All rows are made from the same 12 directions, up to rounding. Whole rows:
In the rows, 128 means zero.
[[125  78 174  89 164 171 107 141 144 112  80 139 142 189 163 178 103 111
  126 134 129 103 135  75 114]
 [130 105 136 128 148  96 139 127  88 146 114 144 111 136 179 133 156 183
  183 107  98 161 149 145 109]
 [135 114 175 142 128 139 136 123  78 172 128 135 137 103 180  80  91  83
   94  87 102 134 170  95 141]
 [139 114 119 123 198 129 141 151 123 166 158 110 170  80 161 112 108 107
  103 137 179 165 120 145 106]
 [147 188 153 104 126 185  94 168 133 130 121 114  88 108 149 117 115 157
  149 118 165 167 114  90 120]
 [159  85 138 118 171 140 106  82 128 132 113 136 116 106  98 132 129 165
  188 132 103 194 131 121 145]
 [142 134  62 132 180  68 114 165 140 117 160  83 117 105 164 184 142 178
  182 105 132 142 103 189 131]
 [ 92 145 131 137 127 173 104 134  99 154 115 154 142 141 152 144  63 131
   88 144 127  26 122 146 130]
 [131  94 117 116 146  98 108 144 150  91 110 103 118 138 136 192 142  90
  153  93 106 123 166  78 144]
 [134 117 119 164  70 143 124  99 103 140 158 139  92 108  79 131 122 162
  130 128  95  84 161 132 176]
 [145  27 151 117 187 157 115  98 129 141 118 137 150 118 111 170 111 118
  147 154 122 132 162 102 136]
 [120  86 137 169  86 111 144  98  99 138 130 136 131  97  91 122 154  79
  139 152  88  54 165 141 133]
 [123  49 128 119 170 134 120  94 117 151 156 151 140 156 155 179  67 201
  107 108 115 171 178 131 172]
 [121 119 110 125 173 133  64 130 130 118 108 107 117  88 137 193  88 105
  167 105 107 106 158 106 154]]

The start of a row, then its end:
[138 132 143 116 157 123 109  97 117 132  96 136 119 108 131 104 124 125
 162  98  99]
[202 141 100 135]
[124 160 122 126 123  99 137 168 155 103 121  93 137  94 124 121 189  64
 158 160 166]
[121 103 143  72]
[132 137 138 119 114 111 134  94 161  83  70 135 133 144  62 103 197  88
 183 174 107]
[127  76 138  91]
[137 161 146 124 147 169 123 144  97 149  73 145 127 115 130  89 134  83
 131 127 122]
[ 80 107  80 101]
[143 141 110 138  83 102 129 131 147 109 181 101  97 126 121 134 125 160
 115  87 123]
[177 150 127 177]
[102 122 102 118 116 119 121 110 151  91  94 151 119 168  79 174 163 151
 160 158 119]
[ 98 123 130 116]
[137  95 135 132 145 129 112 125 136 136 165 103 140 107 148 147  79 114
 104 109 130]
[149 155 128 164]
[124 127  85 161 149  82 127 165  87 151 141 100 117  41 146 151 160  75
 159  99 121]
[ 86 184 114 120]
[ 66 183 109 123 126 132  73 101 126 114  79 150 124  99 104 148  96  95
 139 128 118]
[117 158 112 126]
[147 140 134 106 161 213 113 154 158 143 147 121 144 115 105 129  88 140
  91 177 205]
[122  84 117 120]
[ 57 157 110 127 155  93 103 105 121 129  94 145 161  86 137 138 121  90
 151 158 137]
[137 145 174  81]
[151 149 101 133 129  99 125 177 123 120 145  89  97  98 153 143 145  98
 129  56 124]
[141 165  66 153]
[123 170 111 133  92  92 126 131 151 113 183  99 124 142 158 115  79 140
  68  67 125]
[185 132 146 182]
[ 77 169 126 126 100 104  86  62 157  93 102 139 132 106  81 122 113 110
 156 148 108]
[182 135 165 131]
[149  98 136 114 139  92 166 122 179 108 166  99 171 149 128 102 138  97
  87 131 156]
[210 103 147 127]
[180 103 134 151 139 138 105 168 102 137 132  86  87  76 145 157 152 119
 200 114  99]
[ 61 133 115 139]
[178 100 187 119 155 201 120 152 122 156 126 108 130  79 130 101 121  77
 132 148 160]
[130 130  69 116]
[ 91 143 105 126 161 119 114 143  89 161 126 145 122  83 166 152 118 151
 142 111 150]
[156 187 118 108]
[116 150 113 104 141 140 113 120 154 103  93 139 130 143  93 137 126  99
 113 117 136]
[148 131  70 132]
[ 99 114 198 137  63 150 106 117 126 117 113 127 121 107 131 131 130  72
 150 167 122]
[ 95 174 126 106]
[114 219 106 134  34 133 147 133 139  98 119 148  87 172  75  90 165 152
 101 120 126]
[102 100 109 135]
[ 70 164 105 107 152 124  68 129 144 101  83 133 122 106 129 191 115 119
 173 139 142]
[132 154 124 103]
[101 136  79 133 143 151  88 134 114 145 150 136  95  63  99 193 112 179
 155 135 161]
[133 194 110 143]
[ 81 171 106 119 121 100 109 111 149 110 138 133 150 174 163 138  53 140
  63  88 118]
[152 122 159 162]
[127 182 110 124 141  94 168 126  94 148 100 161 127 152 153  61 167 170
 137 105 116]
[173  86 149  93]
[ 91 131 148 137  84 121 125 116 136 122 144 127 138 106 121 125 124  95
 114 155 145]
[134 163 147 116]
[172  94 143 113 170 165 152 100 108 147  85 169 132 184 109  94 134 166
 128 123  94]
[126  84  93 135]
[147  97 114 140  98 123 136 116 136 109 138 129  99 142  80 155 171 172
 169 148 108]
[101 125 140 142]
[139 137 128 153 114 110 125  82  80 144  99 156  97 119 116  94 149 176
 192 116  55]
[121 117 162 138]
[133 176 146 129 151 131 101 119  97 142  72 128 119  67 135  76 131  60
 165  98  98]
[149 133  85 113]
[162 148 134 104 164 117 151 157 142 115  92 113 140 141 138  86 166  64
 120  95 133]
[162  94  66 105]
[109 211 128 136 135 152  95 148  87 168 126 129 106  46 160  92 108 146
 158 129 156]
[152 131 149  99]
[166 124 114 157  86  82 144  94 120 117 152 115  95 132 104  98 147 151
 143  75  59]
[155 129 136 188]
[152  82 201 118  91 173 127  69 153 122 141 139 135 162 101  92  90 142
 103 147 113]
[188 126 124 164]
[150 128 133 126 120 163  98 104 127 130 134 130  91 104  93 131 106 162
 145 107 115]
[171 155  86 174]
[118 131 128 118 170 148  87 151  99 150 116 129 110 101 180 168  89 149
 150  96 129]
[134 169  99 132]
[140 113 144 140  61 140 138 146 121 124 168 123  89 157 138 146 125 166
 104 101 119]
[109 169 101 167]
[124 134 133 114 180 137 115 122 100 136  52 158 133 149 146 126 139 130
 175 133  96]
[ 92  93 124  92]
[ 97 134 144 107 187 111 104 102 149 125  98 124 185 108 154 114  93  73
 131 152 141]
[178 103 170  93]
[154 126 156 132 128 144 108 135 102 132  99 122 100 126 153 124 125 121
 163  98  83]
[ 99 130  98 141]
[144 131 218 101 131 190 109 136 159 114  83 114 160 151 150  89 100  45
 114 167 142]
[107  71 111  94]
[ 94 176 118 135 122 113 151 119 118 155 154 145 159 122 150  77 109 157
  90 153 162]
[160  96 208 100]
[127  88 133 156 102  65 189 149 101 147 169 115 142 108 162 110 186  98
 121 124 132]
[129 172 151 101]
[130  77 165 148  87 133 133 131 143 124 169  98 142  97 119 140 127  66
 111 161 142]
[ 94 165 137 133]
[135 118 168  99 105 148 133 195 150 106 134 105 103 150 172 165 166 131
 144 132 179]
[147 158  78  91]
[ 76 146  86 136 147 112 132 105 102 153 121 166 154 117 120 127  98 119
  81 118 130]
[118 161 128 130]
[167 160 102 132 166 157 160 187 122 171 178 102 144  76 134  82 128 114
  76 129 203]
[137  94 114 115]
[145 135 119 119 139  85 126 183 151  99 137  75 120 120 173 153 151  75
 136  77 134]
[148 143  91 128]
[169 145 114 115 131 158 142 173 144 125 142 108 101  99  92 119 169 111
 119 113 177]
[159 139  41 129]
[184 136 119 136 152 114 114 168 137 123 157  68 109  97 162 131 128 128
 161  94 119]
[133  91 144 149]
[109 117 169 139  95 107 165  83 138 128 127 141 179 142 115  61 136  74
  96 175 123]
[137 100 186  99]
[133 112 171 137 111 174  79 103 134 133 141 111 123  87 120 134  66 104
 130 141 117]
[119 148 130 164]
[ 98 115 143 150 110 117 105  82  97 145 126 145 122  84 124 128 112 135
 163 140  96]
[136 175 163 133]
[113 136 121 126 127 126 121 100 144 100  71 145 140 141  71 126 161  88
 159 172 108]
[ 77  90 136 101]
[111 148  94 147  75 144 132 167 132 132 191 115 104 104 108 164 124 152
  89 139 177]
[ 83 166 126 146]
[ 97 152 129 152  68  94 123  91 106 124 134 146 110 151 141 116 108 166
 128 105  72]
[120 141 178 156]
[107 122  74 139 152 100 124 136 155 102 114 111 164 116  84 167 136  40
 108 147 130]
[ 36 114 129 125]
[113 112 172 117 159 109 109 171 136 132 145  82 164 106 235 147  85  64
 116 115 153]
[147 149 149 102]
[ 73 160  99 113 140  89  96 133 138 102 102 129 130 135 156 175 108 106
 126  91 123]
[144 167 111 127]
[101 128 195 136  84 126 114  49 118 125  94 157 147 141 126  69  91  91
 124 136  69]
[154 133 157 137]
[144 133 149 115 127 159 114 179 167 116 155  81 121  65 118 144 159  93
 157 179 209]
[153 131 117  87]
[ 88 195  75 110 150 101 121 104 132 122 106 158 138 151 123 111  92 139
  77  72 123]
[191 131 102 150]
[123 142 138  89 153 132  98 122 144  97  68 144 103 161 134 155 152 170
 197 125 119]
[183 117 105 103]
[109 152 167 131  92 192 133  94 115 152 110 174 138 131  89  74 115 144
 111 197 148]
[103  98 154 100]
[122 174 175 123  92 128  89 107 130 109 106 123 111 163 179 102  76 144
 140  93  75]
[150  99 159 152]
[ 99 128 120 119 136  60 148 139 128 102  86 130 142 151 157 138 182  76
 149 108 110]
[134 146 116  86]
[115  76 181 111 104 158 136 138 162 112 143 124 160 186 153 156  94  99
  70 158 154]
[ 99 139 122 125]
[157 112 160 129 127  98 126 153 141 112 145  82 127 137 191 131 131 120
 158 112 110]
[140 103 167 126]
[131 160 126 124 131 150  95  84 115 119  60 155  99  97  61 103 143  97
 170 112  86]
[143 141  57 141]
[ 79 116 166 119  69 180 107 125 141 118 132 153 117 148 116 175 113 159
 126 193 166]
[ 92 167 138 107]
